The rows are grouped in 3 different ways at once. Each group adds its own fixed numbers to the row, and there is some noise. The rows also spread widely along 4 directions, which tell nothing about the answers.
(in the rows, 128 means zero)
Known rows, each followed by its group in each grouping:
[138  94 150 162 160 102 112 107 137 110 125 102 123 159 157 136 124 120
 143 119 192 183 158 105  91 151  72 160 159  89 119 122]
(1) Z_307 kunos
[101 136 132 104  82 168 160 182 150 117 154 114 162 128 107 145  97  96
 131 169  92  95 119 174 120 128 136  92  76 178 127 162]
(0) Z_697 Femip
[152 127 153 138 185 111  87 123 118 133  93 127 110  86 116 139 135  81
 148  58 129 107 153 104  86 156 138 141 148 124 143 155]
(1) Z_697 Tozod
[129 139 140 167 146 184 143 154 144 137 112 105 127  68 115  93 119 111
 132 104  51 108 123 135  66 183 164 112 137 167 149 137]
(2) Z_42 Tozod
[116  98 125 131 128 129 139 129 127 115 152 107 138 153 146 179 126 100
 154 139 163 133 110 119 123 132  88 146 121 100 124 117]
(0) Z_42 pas
[125 123 129 162 149 163 126 118 141 118 135 113 143 119 139 105 102 112
 145 117 119 151 148 140 101 155 119 102 118 138 114 151]
(2) Z_803 Femip
[102 139 117 115 121 125 120 114 140 114 151 123 160  95 134 149 133 160
 153 143 128 122 122 107 145 116 126 119 106 127 130 150]
(2) Z_307 bofa
[131 118 153 119 104 104 155 148 121 148  98 101 110 123 157 148 143  85
  92 112 123 160 149 173 166 109 122 184 127 105 132 183]
(0) Z_803 pas
[144 166 129 117 133 134 113 133 128 148 110 143 121  77 114 122 110 117
 125  86  92 103 143 142 136 134 171 104 114 134 137 179]
(2) Z_803 Gozik
[146 120 150 153 168 100 101 102 124 131  99 113 122 122 153 124 118  91
 130  89 167 170 161 116 117 130 100 155 150  88 131 154]
(1) Z_803 kunos
[134 140 134 111 155  95 103 118 109 139 106 131 108 107 143 165 161 119
 106  85 129 128 131 132 177  86 137 168 133  91 125 178]
(2) Z_42 Gozik
[119 113 149 146 150 105 119 115 120 131  84  94 107 117 155 140 166 119
 122  87 131 156 148 145 140 122 126 174 151  99 116 192]
(2) Z_697 bofa
[103 133 100 149 125 162 135 115 145 114 166 116 172 120 133 131  99 133
 161 150 134 144 117 116 121 134 106  92 107 126 118 139]
(2) Z_803 bofa
[105 134 120 140 137 134 123 123 138 109 178 115 161 113 119 139 117 138
 160 161 118 130 106 100 114 139 121  93 111 140 138 114]
(2) Z_307 Tozod
[119 111 130 190 124 216 168 139 168 133 109  85 128 114 133  61  93 126
 131 118  85 164 158 164  35 204 129 109 144 154 119 155]
(2) Z_803 bofa
[111 124 131 124 119 125 150 153 129 125 137 103 136 125 153 147 139 100
 105 141 137 139 109 139 150 100 116 146 117 109 133 155]
(0) Z_42 kunos
[122 120 119 156 141 141 133 105 132 129 121 111 136 108 151 115 125 129
 140 112 130 154 144 133 123 137 116 131 136 111 120 161]
(2) Z_803 bofa
[118 125 123 142 137 134 132 112 133 135 114 113 133 107 154 122 137 129
 125 107 121 162 145 138 146 121 120 145 128 107 126 173]
(2) Z_803 bofa
[108 121 148 137 119 139 149 146 145 131 108 104 126 125 164 126 147 106
  90 131  87 162 133 179 151  97 130 174 124 132 119 180]
(2) Z_42 Femip
[132 160 121 101 157 102  64  91 121 123 142 169 157  81 118 163 102 101
 185  97 151  97 132  83 168 110 119 101  85 124 151 152]
(1) Z_803 Femip
[119 123 114 116 146 115 118 133 112 117 154 132 147 103 137 181 137 112
 155 127 143 103  93  84 159 106 107 123  98 111 152 133]
(0) Z_42 Tozod
[ 86 128 109 127 105 164 160 139 155 120 153  96 165 123 143 140 127 134
 123 166 101 145 104 146 133 104 116 138 104 127 118 146]
(2) Z_42 bofa

New rows. What belongs after each?
[129  98 161 143  85 178 192 208 153 145  85  75  97 160 134 105 114  88
  72 126  87 150 162 213  59 165 135 147 139 149 109 173]
(0) Z_697 Gozik
[126 169 158  74 111 110 123 167 130 148 107 154 132  46 120 132 133 122
 100 108  76  77 152 153 170 119 181 122  82 166 161 211]
(0) Z_307 Femip
[119 113 128 132 153  98 113 107 126 120 136 111 144 144 147 169 126 103
 139 123 173 158 122 103 138  94  84 169 137  80 128 132]
(1) Z_42 kunos
[130 133 134 112 135 112 118 149 118 133 128 133 128  77 117 149 136 128
 135 119 121 109 131  99 134 148 136 116 105 138 157 155]
(0) Z_307 Tozod
[104 149 120 124 108 147 143 135 144 131 128 117 156  89 128 118 118 136
 123 137  86 140 131 153 149 110 145 119 100 133 129 180]
(2) Z_803 bofa
[143 117 143 171 189  83 103  91 102 130  94 111  96 104 168 129 162  99
 127  67 150 176 145 112 154 121 109 164 167  78 139 169]
(2) Z_803 Tozod
[118 112 140 122 120  95 137 148 137 122 117  97 140 143 140 163 142  88
 108 144 117 157 120 148 142  87 115 186 122 119 129 153]
(1) Z_697 Tozod
[101 175 107  91  97 124 133 132 137 136 142 141 168  65 119 142 120 137
 127 144  87 110 115 139 187  87 161 110  75 137 142 183]
(2) Z_803 bofa
[113 138 136  88  98 130 140 158 127 135 112 126 133  68 129 137 135 146
 119 117 105 103 140 130 138 135 146 131  96 145 147 186]
(0) Z_307 bofa
[ 87 155 105  78 118  83 126 125 128 117 180 131 173 107 144 197 155 125
 116 185  98 118  58 118 247  28 133 154  77 112 142 149]
(2) Z_42 Tozod
[131 142 157 132 165  56  96 106 106 126 109 120 112  98 153 146 165 134
 108  96 152 149 142 115 171 104 133 162 149  88 131 167]
(2) Z_307 kunos
[134 118 153 122 108 112 133 144 154 126 119 104 134 141 136 146 127 113
 113 139 132 164 151 143 105 125 116 184 137 120 123 137]
(1) Z_307 pas
[129 154 121 108 136 131 112 130 121 133 136 145 138  91 118 153 131 130
 138 100 109  90 119 120 146 115 153 117 111 123 135 152]
(2) Z_42 Gozik
[109 127 123 108 132 138 111 112 150 124 143 134 164 122 137 156 112 104
 155 140 134 117 119 117 129 110 114 132 101 130 130 141]
(1) Z_42 Femip
[140 133 130 125 154 112 110 123 133 135 116 134 133  87 127 129 118  94
 133 105 114 136 135 107 132 123 127 139 119 124 152 153]
(1) Z_803 Tozod
[123 144 145 132 150  98 114 131 114 124 123 118 126  98 127 150 151 107
 132 107 109 112 123 131 148 112 153 132 130 126 132 160]
(2) Z_697 Tozod
[121 143  98 145 194  57  55  40  89  89 200 147 162 139 149 205 126 125
 211 114 246 144  90  33 208  81  67 103 109  48 122 110]
(2) Z_803 kunos
[125 143 115 117 137 122 118 123 141 131 138 124 154 107 129 144 110  91
 141 134 117 137 116 109 149 110 118 135 106 123 145 142]
(1) Z_803 Tozod
[123 144 138 112 134 108 120 126 123 135 120 124 132 102 137 166 148 110
 111 112 106 118 116 146 164  99 141 164 129 117 130 154]
(2) Z_42 pas
[ 94 141 103  90  79 152 140 140 173 111 180 123 195 115 109 150  85 147
 158 194 120 119 108 108 112 128 116  98  73 159 127 126]
(1) Z_307 bofa
[117 121 132 170 129 115 142 116 136 116 143  95 139 152 157 129 123 104
 115 144 145 192 124 144 149  97 104 139 139  93 111 142]
(2) Z_803 kunos
[123 139 113 110 134  76 103 110 117 127 146 131 125 141 153 177 138 123
 122 124 165 156 123 121 215  60 107 140 117  76 115 163]
(2) Z_803 Gozik
[130 164 142 119 139 135 102 126 122 120 141 129 153  88  86 154 116 107
 173  98 107  64 126 126 103 160 170  86 115 151 131 133]
(2) Z_697 pas
